Each cloud of rows lies close to a flat space through zero, with a little noise off it, and is much wider in some directions of that space than in others. After each cloud: how many dimensions does that space have?

|  -68 | -278 |   66 |  139 |  246 | -180 |  105 |  256 | -102 | -469 | -373 |  581 | -630 | -105 |   47 |  132 |
|  279 |   57 |  259 |  359 |  -41 |  -82 |  168 |  -98 | -133 |  -68 |    3 |  205 | -541 |  139 | -445 |  306 |
|  336 |  169 |  333 |  468 | -140 |  112 |  211 | -272 | -182 |   40 |  101 |   88 | -373 |  289 | -629 |  240 |
|  182 |  -39 |  210 |  198 |  154 |  -99 |   86 |   31 | -260 | -270 | -167 |  397 | -528 |   31 | -307 |  280 |
| -310 | -206 | -397 | -473 |   49 |   29 | -181 |  154 |  254 |   26 |   19 | -286 |  584 | -345 |  636 | -511 |
| -287 |  -22 | -322 | -479 |  -30 |   40 | -137 |  115 |  279 |  162 |   60 | -282 |  700 | -228 |  523 | -384 |
|  231 |  137 |   96 |  266 | -107 |  -77 |  148 | -161 | -153 |  -12 |  -28 |  212 | -335 |  197 | -495 |  271 |
| -394 | -226 | -307 | -556 |  179 |    9 | -259 |  236 |  296 |  -15 |   -6 | -167 |  539 | -252 |  668 | -379 |
| -105 |  132 | -148 | -185 |  -92 |    0 |  -59 |   34 |   83 |  198 |  250 | -264 |  369 |  -26 |  136 | -223 |
|  -75 |   -6 |  -27 | -105 |  -16 |  -61 |   -6 |   30 |  111 |    9 |   57 |  -38 |  152 |  -79 |  182 |  -61 |
|  239 |  215 |  -38 |   66 | -322 |  194 |  -72 | -261 |  -11 |  489 |  419 | -575 |  422 |  232 | -231 |   15 |
|  241 |   35 |  267 |  413 |   53 | -136 |  129 |  130 | -176 | -402 | -293 |  553 | -758 |  -55 | -248 |  414 |
| -225 | -183 |   13 |  -79 |  263 | -165 |   65 |  298 |  -24 | -414 | -337 |  448 | -275 |  -86 |  248 |   67 |
|  267 |  131 |  191 |  199 | -203 |   41 |   97 | -111 |  -97 |  120 |  102 |  -48 | -150 |  229 | -359 |  199 |
|   55 |   -7 |   63 |   78 |   67 |  -20 |   87 |   11 |  -45 |    8 |    5 |  148 | -220 |  -35 |  -65 |   84 |
|  164 |   15 |  212 |  384 |   31 | -132 |  114 |  -44 | -186 | -225 | -192 |  358 | -634 |   64 | -328 |  191 |
|  370 |  194 |  296 |  462 | -234 |   67 |  235 | -267 | -225 |  175 |  210 |   44 | -453 |  315 | -601 |  410 |
| -430 | -189 | -230 | -552 |  280 |  -71 | -123 |  296 |  236 |  -96 | -117 |   68 |  430 | -412 |  665 | -384 |
	2

|   -3 |   75 |  -16 |   83 | -134 | -268 |   63 |  -85 |   94 |  -75 |   45 |  273 | -101 |   86 | -116 |  138 |
|   31 |    4 |  111 |   24 | -454 | -210 |  -15 |  395 |  -21 |   49 |  134 | -112 |    1 |  152 | -216 | -400 |
|  169 | -383 | -631 | -206 | -373 |  315 | -363 |  -15 | -127 |  -72 |  310 | -124 | -385 |  290 |  -37 | -240 |
|  280 |  338 |   30 |  -46 |  152 | -331 |  235 | -201 |  200 | -120 |   63 |  270 | -262 | -239 | -238 | -294 |
|    0 | -111 |  175 |  408 | -240 | -129 |  -84 | -267 |   81 |  265 | -165 |  -70 |  128 |  246 | -119 |  215 |
|   66 |  -20 | -545 |  173 |  113 | -248 |  -74 |  218 |  290 |  -55 | -287 |   87 |  136 |   49 |  290 |  283 |
| -136 |  308 |  190 |  200 |  181 |   25 |  259 |  -42 |   35 |   40 | -171 | -211 |  247 |  207 |   51 | -123 |
|   10 |  -96 | -710 |  361 |  -54 |  127 |   51 | -172 |   54 | -203 | -381 | -482 |  194 |  -48 |  204 |   21 |
|   59 | -218 |  345 | -188 |  189 | -424 |  151 |  -58 |   97 |  302 |    9 | -145 |  -14 |  333 | -172 |  439 |
|  122 |  204 |  260 |  195 |  184 |  -92 | -408 | -268 |  -19 |   84 |  141 |  -88 |   36 | -240 |   48 |  152 |
|   58 |   29 |  -44 | -161 |  112 |  399 |  -49 |  377 |  150 |  -12 |  278 | -239 |  119 | -154 | -529 | -444 |
|   99 |  132 | -291 |  166 |  206 |  -14 | -233 |  285 |  288 |  -17 | -210 | -150 |  252 |  186 |  105 | -102 |
|  -42 |  417 |  119 |  111 |  -28 |   65 | -196 |  129 |  268 | -354 | -123 | -475 |  334 |  286 | -147 |   59 |
|   91 |  222 |   86 | -160 | -371 |  -72 |  110 |   30 |  102 |  101 | -259 |  132 |  -88 | -300 |  177 | -121 |
| -174 |   91 | -168 |  -78 | -328 |  121 |  173 |   24 | -100 |  149 |  185 |   82 |  -60 |  249 |   55 |  142 |
|  131 |   20 |  -30 | -231 |  228 | -306 |  199 |   44 |  137 |  301 |   40 |  147 |  -99 |   81 |   90 |  204 |
| -110 | -185 |   31 |  312 |  -85 | -735 |  347 |  279 | -163 |  -79 |  -24 | -191 |  175 |  198 |  -53 |  211 |
| -182 | -104 | -104 |   30 |  138 | -280 |  401 |  105 |   32 |  -22 | -225 |  405 |   17 |   -2 |  179 |  374 |
	13

|  -25 | -220 | -302 |   87 |    7 |  151 | -222 | -193 | -259 |  151 |   34 | -208 |  232 |  166 |  197 | -175 |
|  125 |  -48 | -240 |    9 | -394 |  254 |  139 | -116 |  162 | -295 |   26 |  116 | -159 |  125 | -313 |  145 |
|  -13 |  172 | -111 |   16 | -204 |   -1 |  110 | -149 | -262 |  158 | -165 |  -96 |  179 | -352 |  199 | -177 |
|  240 |  545 | -348 |   -2 | -146 | -133 | -392 |  -10 |  238 | -293 |  -94 | -407 |  414 | -321 | -122 |  151 |
| -182 | -339 |   43 |  -79 | -339 | -344 |    8 |  423 |   31 | -206 |  253 |  206 |  -66 |  116 |  302 |  141 |
|   97 |  125 | -270 |  412 |  -56 |   25 |   28 | -645 |  133 |   47 | -126 | -268 |  186 | -162 |  272 |  159 |
| -312 | -543 |  321 | -271 |  373 |  147 |  384 | -294 |   48 |  272 | -278 | -219 |   55 |   23 |  254 | -159 |
|   77 |  459 |   36 |   81 | -243 |  123 |  167 | -309 |  180 |  391 |   28 | -274 |  -87 |   -8 |   24 |  -25 |
|  381 | -363 | -491 |  -90 |  139 | -266 |   31 |   -7 |   90 |  -37 |  -94 | -337 |  590 | -103 |   85 | -705 |
| -286 |   61 | -123 |   64 |   86 | -109 |  341 | -211 |  -37 | -269 |   67 |  147 |   -3 |  256 |  183 |   -3 |
|   78 |  134 | -120 |  113 |   75 |   73 | -178 |  202 | -383 |  116 |  -18 |  101 | -120 | -109 |  169 |  304 |
|  -11 |    8 |  268 | -161 | -156 | -155 | -420 |   84 |  281 |   68 | -331 |  203 |  -97 |  152 | -200 |  -39 |
|  -36 |  223 | -326 |    5 |  -20 |  -70 |  475 | -169 |  -53 | -179 | -267 |   21 | -131 |  242 |   92 | -149 |
| -266 |  511 | -145 | -310 |  216 |  394 | -344 | -376 | -317 |  -13 |  -51 |  338 |  169 |   58 |  119 | -437 |
|  -40 |   23 |  301 | -399 | -123 |    8 |  -15 |  280 |  280 |  300 |  540 |  161 |  -54 |  222 |  -43 |  129 |
|   27 | -173 |   21 |   93 |  -92 | -101 |  337 | -108 |  -25 |  143 |    9 | -288 |  273 |  103 | -522 |  220 |
| -154 |  477 |   16 | -114 | -118 |  120 | -302 |  -15 |  214 | -156 | -291 |  -62 | -347 |   99 |  138 | -119 |
|  164 | -141 |   -2 | -275 | -129 |   31 | -114 |  -21 |  188 |  125 | -175 |  124 |  104 | -106 |  -17 |  144 |
	14

|   70 |  116 |    9 | -143 |  -48 |  106 |  -57 |   30 | -212 |  104 |   72 | -222 |  -66 |   76 |   55 |   20 |
|  349 |   88 | -193 |  -28 |  -16 |  107 |  -27 |   16 | -196 | -223 |   63 | -215 | -164 | -108 |  276 |  -51 |
|  213 |   33 |  268 | -318 | -122 |  405 | -143 |  -69 |  223 |  -39 |   70 | -386 | -100 | -114 |   42 |  106 |
|  222 | -122 |  -83 |   78 |  117 |  -32 |  194 |  262 | -271 |  -40 |   60 |  269 |    3 |   66 | -168 | -166 |
| -296 |  161 |  170 |  245 | -172 | -320 | -156 |    0 | -117 |  -27 |   94 |  179 |   41 |   25 | -341 |   15 |
|  -61 | -235 |   32 | -234 |   35 |  169 | -105 | -143 | -392 |   75 |   97 |  428 |  -15 |   32 |   15 | -287 |
|  -81 | -222 |  -80 |  128 |  182 | -115 |  172 |  230 |  235 | -142 | -185 |  311 |  120 |    6 | -168 |  -77 |
|   44 |    6 | -122 |  238 | -192 | -410 | -186 | -205 | -418 | -265 | -115 |  156 |   91 |   54 | -304 |   18 |
| -111 |  114 |  198 |   35 | -202 |  -85 |  -44 | -162 |  355 | -189 |  -51 | -286 |   42 |   16 | -174 |  210 |
|   36 |  135 | -275 | -102 |  130 |  -46 |   89 |  316 | -206 | -181 |  -52 |  134 |   33 |   28 |  262 |  -10 |
|  160 |   25 |  -66 | -220 |    2 |  133 |  -44 | -197 | -136 |  138 |  142 | -225 |   26 |  115 |  209 |   15 |
|   92 | -114 |  211 |  -96 | -140 |  104 | -158 | -254 |   13 |  -99 |  239 |  -99 |  -13 |   49 | -203 | -120 |
|  239 |   76 |   62 | -165 |   13 |  243 |   21 |   59 |   87 |   77 |   38 | -237 |  -65 |  -87 |  165 |  103 |
| -210 |  425 |  205 |  181 | -185 | -170 |  447 |  352 |  303 | -289 | -137 |  178 |  -87 | -122 |    7 |  315 |
|  -63 | -144 | -371 |    2 |  346 |  -71 |    8 |   -8 | -265 |  486 |   33 |  349 |  143 |   49 |  368 | -163 |
| -114 | -119 |   80 |  457 | -205 | -361 |   42 |  -94 | -206 | -321 | -195 |  448 |  -88 | -100 | -467 | -109 |
|  514 |  307 |   41 |   30 | -285 |   -5 | -194 | -297 |  -25 |  -79 |  109 | -804 |  -62 |  -45 |   42 |  339 |
|  -92 | -171 | -231 |  -44 |   94 | -146 |  356 |  153 |  -28 | -379 | -298 |  336 |  114 |  192 |  -47 |  -51 |
	11

|   42 |  116 |  135 |  485 |  333 |  207 | -133 |  431 |  157 | -123 |  160 |  -79 |  277 |  113 |   29 | -122 |
|   69 |  150 |  156 | -200 | -201 |  -20 |   55 |  -18 | -127 | -118 |  -58 |   30 |   17 |   61 |  250 | -338 |
|  -70 |  -31 |  143 | -173 |   75 |   21 |  116 | -101 | -116 |  118 | -133 |  129 | -224 |  -32 |  206 | -170 |
| -372 |  200 |  233 | -232 | -265 |   55 |  232 |  206 |  122 |  -41 |   93 |  219 | -357 |  264 |  342 |  195 |
|  217 |  111 |  100 |  191 |  102 |   50 |   28 |  208 |  -22 | -102 |  145 | -153 |  285 |   58 |  -23 | -118 |
|   93 |   86 |  132 | -300 | -212 |  -88 |  192 | -113 | -165 |  -51 |   -9 |   -9 |  -41 |   28 |  118 | -131 |
|   10 | -148 |  -33 | -182 |   68 |  -47 |   22 | -312 |  -94 |   53 | -121 |   22 |  -93 | -125 | -197 |  -15 |
| -190 |   41 |  -88 | -121 | -302 |   40 |  -94 |  -33 |   82 |    8 |  -61 |  138 | -244 |   46 |   76 |  218 |
|   71 |  -48 | -117 | -297 | -235 |  -73 |   61 | -247 | -143 |  116 |  -87 |   35 | -174 |  -62 |  -81 |  109 |
|  137 | -137 | -323 |   51 |   17 |  -75 | -151 | -135 |  -20 |   93 |  -41 |  -70 |  110 | -111 | -264 |   52 |
|  164 |  -58 |   97 | -602 | -356 | -102 |  133 | -570 | -379 |   79 | -300 |   64 | -279 | -203 |   79 | -177 |
| -110 |    4 |  -33 |   18 | -106 |   11 |  -20 |   40 |   93 |    3 |   30 |   32 |  -88 |   29 |    1 |  227 |
|  346 |  -94 |  116 | -127 |  246 |   80 |   20 | -234 | -393 |  226 | -270 |   24 |  -53 | -215 |  128 | -544 |
|    2 | -202 |  108 |  580 |  877 |   56 | -135 |  176 |   90 |   43 |  -56 |  -70 |  318 | -134 |   22 | -465 |
|   60 |  -18 |  235 | -175 |  267 |  158 |  173 |  -76 | -184 |  107 |  -59 |  104 | -172 |   10 |  -34 | -249 |
|   66 |  -70 |  -59 | -123 |  103 |  121 |  -62 | -123 | -166 |  212 | -184 |  141 | -206 |  -71 |    5 | -214 |
|  106 |  -13 |  182 |  155 |  216 |   29 |  -42 |  -28 |  -29 | -141 |   -9 | -111 |  213 |  -78 |  -53 | -213 |
|   25 |   78 |   33 |  635 |  449 |  256 | -366 |  465 |  168 |  -86 |   26 |  -15 |  321 |   57 |  146 | -407 |
	8

|  310 |   75 |  -77 |  189 | -121 |   75 | -159 | -142 | -215 | -101 |  305 | -193 |  -39 |   69 |  203 |  -70 |
| -321 | -440 |  112 |   29 |  124 | -367 |   58 |  281 |  444 |  223 | -307 |   45 | -172 |  170 |   44 |  312 |
| -140 | -127 | -599 | -162 |  -14 |   96 | -164 | -104 | -280 |  392 |  362 | -133 |  256 | -168 | -282 |   79 |
|  398 | -227 | -173 |  118 |    1 |  -72 |  228 |  280 | -250 |  145 | -231 | -332 | -526 |  397 |   19 |   28 |
|  181 |  425 | -228 |   17 |  -23 |   68 |  190 |  217 |   87 | -549 |  633 | -201 |  357 | -215 |  549 | -220 |
|  273 |   68 | -279 | -188 |  -56 | -147 |  330 | -123 |  -64 |  199 |  174 | -282 |   97 | -254 |   -6 | -229 |
|  116 | -129 |  168 |  237 | -152 | -145 |  -80 | -316 |  197 |  315 |  212 | -127 |   85 |  -56 |  392 |   19 |
|    7 |  143 |  506 |   28 | -450 | -114 | -317 |  218 | -211 |  270 | -457 |   78 | -504 | -137 |  345 | -117 |
|  257 | -119 |  -44 | -315 | -385 |  500 |  -73 |  240 | -241 | -176 |   77 |  -72 |  434 |  263 | -144 |   80 |
| -330 | -290 |  -63 | -491 | -284 | -140 |  -97 |  241 | -151 | -511 |   57 |   69 |  134 | -270 | -413 |  -86 |
|  164 |  473 |  201 |  159 | -189 |    5 | -179 | -201 |   71 | -108 |  199 |  267 |  163 | -481 |  272 |  145 |
|  -56 |  463 |  183 |   28 | -238 | -107 | -110 |  117 | -223 |  362 |  150 |  206 |  -74 | -213 |  174 |  -52 |
|  319 |   86 |  -33 |  151 | -185 |  275 | -355 | -116 | -127 |  219 |    6 | -407 |   45 | -121 |  504 | -245 |
| -164 | -101 | -403 | -479 | -105 |  237 |   38 |  -29 |    2 | -155 |  -33 |   38 |   47 |  197 |  104 |  368 |
|  -46 |  182 |  466 | -379 | -500 |  153 |  -19 | -416 | -397 | -241 |  -50 |  284 | -185 |   38 |  -54 | -257 |
|  -94 |  -15 | -161 | -352 |   98 | -252 | -145 |  387 |   20 |    2 | -184 |  -97 |  -44 |  270 | -363 |  110 |
|  -21 | -184 | -167 |  150 |  130 |  231 |  221 | -137 |    5 |  136 | -128 |   18 |  -72 | -100 |   12 |   68 |
|  291 |  221 |  174 |  246 |  -54 |  241 | -328 | -139 | -105 | -244 |  402 |  -58 |  192 |  529 |  226 |   28 |
	13

|  -86 | -202 |   59 | -132 |   20 | -101 |  270 | -183 | -360 | -361 |  158 |  313 |  185 |  -13 |  170 |  260 |
|   78 |   -7 |  -15 |  -27 |  -73 |  -28 |  150 |  -45 | -145 | -186 |   22 |   70 |  108 |   -5 |   56 |   98 |
|  269 |  172 | -109 |   50 | -176 |  114 |  -11 |  136 |   75 | -106 | -230 | -113 |  -17 |  -59 |    4 |  -48 |
|  753 |  367 | -252 |  179 | -566 |  182 |  108 |  187 |  108 | -168 | -439 | -398 |   72 |  -52 |  -89 |  -78 |
| -198 |  -82 |   53 | -107 |  192 |    5 |   -7 |  -23 |  -69 | -121 |   63 |  196 |  -16 |   -4 |   80 |   41 |
|  128 |  228 |  -78 |   -1 |  117 |  295 | -185 |  269 |  251 | -102 | -368 |  -33 | -193 |  -75 |   15 |  -94 |
|  -58 | -118 |   38 |  -15 |  -34 | -142 |  104 | -129 | -136 |   53 |  169 |   32 |   96 |   10 |   27 |   90 |
| -218 |  -63 |   75 |  -16 |  152 |  -11 | -132 |   19 |  101 |  204 |  103 |   27 |  -85 |   34 |  -56 |  -97 |
|  404 |  233 | -142 |   21 | -245 |  217 |  104 |  146 |   36 | -288 | -351 |  -63 |   39 |  -58 |   21 |   21 |
| -405 | -175 |  142 |  -19 |  275 | -118 | -150 |  -80 |   29 |  289 |  262 |   70 |  -97 |   65 |  -14 |  -74 |
|  198 |  386 | -166 |   54 |  129 |  434 | -339 |  404 |  493 |   24 | -505 | -129 | -328 |  -46 |  -67 | -280 |
| -243 | -219 |  129 |   -7 |   42 | -267 |   51 | -240 | -145 |  205 |  334 |   37 |  107 |   77 |   -7 |   57 |
|  240 |  169 | -107 |  -23 |  -77 |  207 |   30 |  149 |   34 | -261 | -285 |   39 |  -16 |  -63 |   53 |   35 |
| -184 |    1 |   76 |   75 |  131 |  -31 | -276 |   53 |  225 |  397 |  100 | -161 | -158 |   44 | -119 | -216 |
|  194 |  147 |  -49 |  131 | -154 |   52 | -114 |   97 |  213 |  146 | -103 | -235 |  -37 |    7 | -102 | -140 |
| -174 | -117 |   83 |   38 |   12 | -154 |  -49 | -115 |   21 |  278 |  216 |  -90 |   20 |   45 |  -57 |  -57 |
| -790 | -397 |  298 |    7 |  405 | -413 | -249 | -267 |   31 |  723 |  652 |   -5 | -110 |  159 | -119 | -117 |
|  310 |  271 | -131 |    3 |  -65 |  305 |   -4 |  233 |  114 | -331 | -419 |   29 |  -75 |  -87 |   76 |  -20 |
	3

|  220 |  481 |    2 | -314 | -333 |   70 | -150 |  -66 | -407 | -430 | -180 |  209 |   70 |  -15 | -187 |    9 |
|  -69 |   40 | -123 |   -9 |  -25 |  -22 | -154 | -313 | -189 | -201 | -202 |   87 |  -33 |   20 |  132 |  -31 |
|  205 |  113 |  276 |  -94 | -282 |  -62 |  359 |  517 |  324 |  341 | -183 | -179 |  -65 |   11 | -469 |  395 |
|  202 | -116 |  216 |  196 |  -16 |   37 | -131 |   23 |  694 |  285 | -335 |   48 | -214 | -260 |  132 | -158 |
|  149 |  -91 |  -89 | -158 |  -94 | -127 |  168 | -360 | -173 |   42 | -483 | -237 | -266 |  305 |  200 |  121 |
|  -39 |  154 |  -51 |  132 | -269 |  -43 |   16 | -134 |  425 |    0 | -246 |   22 |  -16 | -253 | -449 |  325 |
| -355 | -232 | -190 |  220 |  235 | -159 | -112 | -381 | -308 | -100 | -414 |  -10 | -196 |  262 |  366 |   78 |
|   -6 |  -61 |   79 |   67 |  191 |  109 | -264 |   50 |  -90 |  -59 |    9 |  206 |  -44 |   -5 |  402 | -341 |
|   86 | -268 |  284 |  102 |   90 |    2 |  249 |  517 |  551 |  531 |  177 | -188 |  -47 |  -36 |  -65 |    3 |
|  276 |   21 |  120 | -101 | -200 |   63 |  420 |  398 |  666 |  455 |  584 | -317 |  201 | -281 | -642 |  170 |
|  -76 |   69 | -104 |   73 |  110 |  157 | -416 | -160 | -140 | -337 |  133 |  346 |  104 | -154 |  277 | -357 |
|  -61 | -115 | -143 |   70 |  134 |   18 | -255 | -319 |  -75 | -127 | -115 |   96 |  -75 |   25 |  392 | -260 |
|  169 |  611 |  -73 | -324 | -208 |  256 | -606 | -203 | -714 | -826 |  -52 |  595 |  179 | -119 |  165 | -414 |
| -135 | -377 |  227 |  234 |  355 |    6 |   30 |  438 |  309 |  396 |  260 |  -37 |  -50 |   25 |  237 | -167 |
|  -50 | -599 | -141 |  170 |  437 |   59 |  195 |  -28 |  411 |  430 |  850 | -357 |  141 |  -77 |  253 | -382 |
| -171 |   93 |  -62 |    3 |  155 |  103 | -333 |    5 | -490 | -340 |  152 |  298 |  118 |   66 |  254 | -241 |
|  -56 |   85 | -180 |  -96 |  -23 |   47 |  131 |  -51 | -164 | -138 |  555 |  -84 |  275 |  -49 | -278 |   27 |
|  208 |  418 |  -13 | -279 | -430 |  -43 |  171 |   19 | -105 | -161 | -230 |  -39 |   64 |   16 | -545 |  383 |
	6
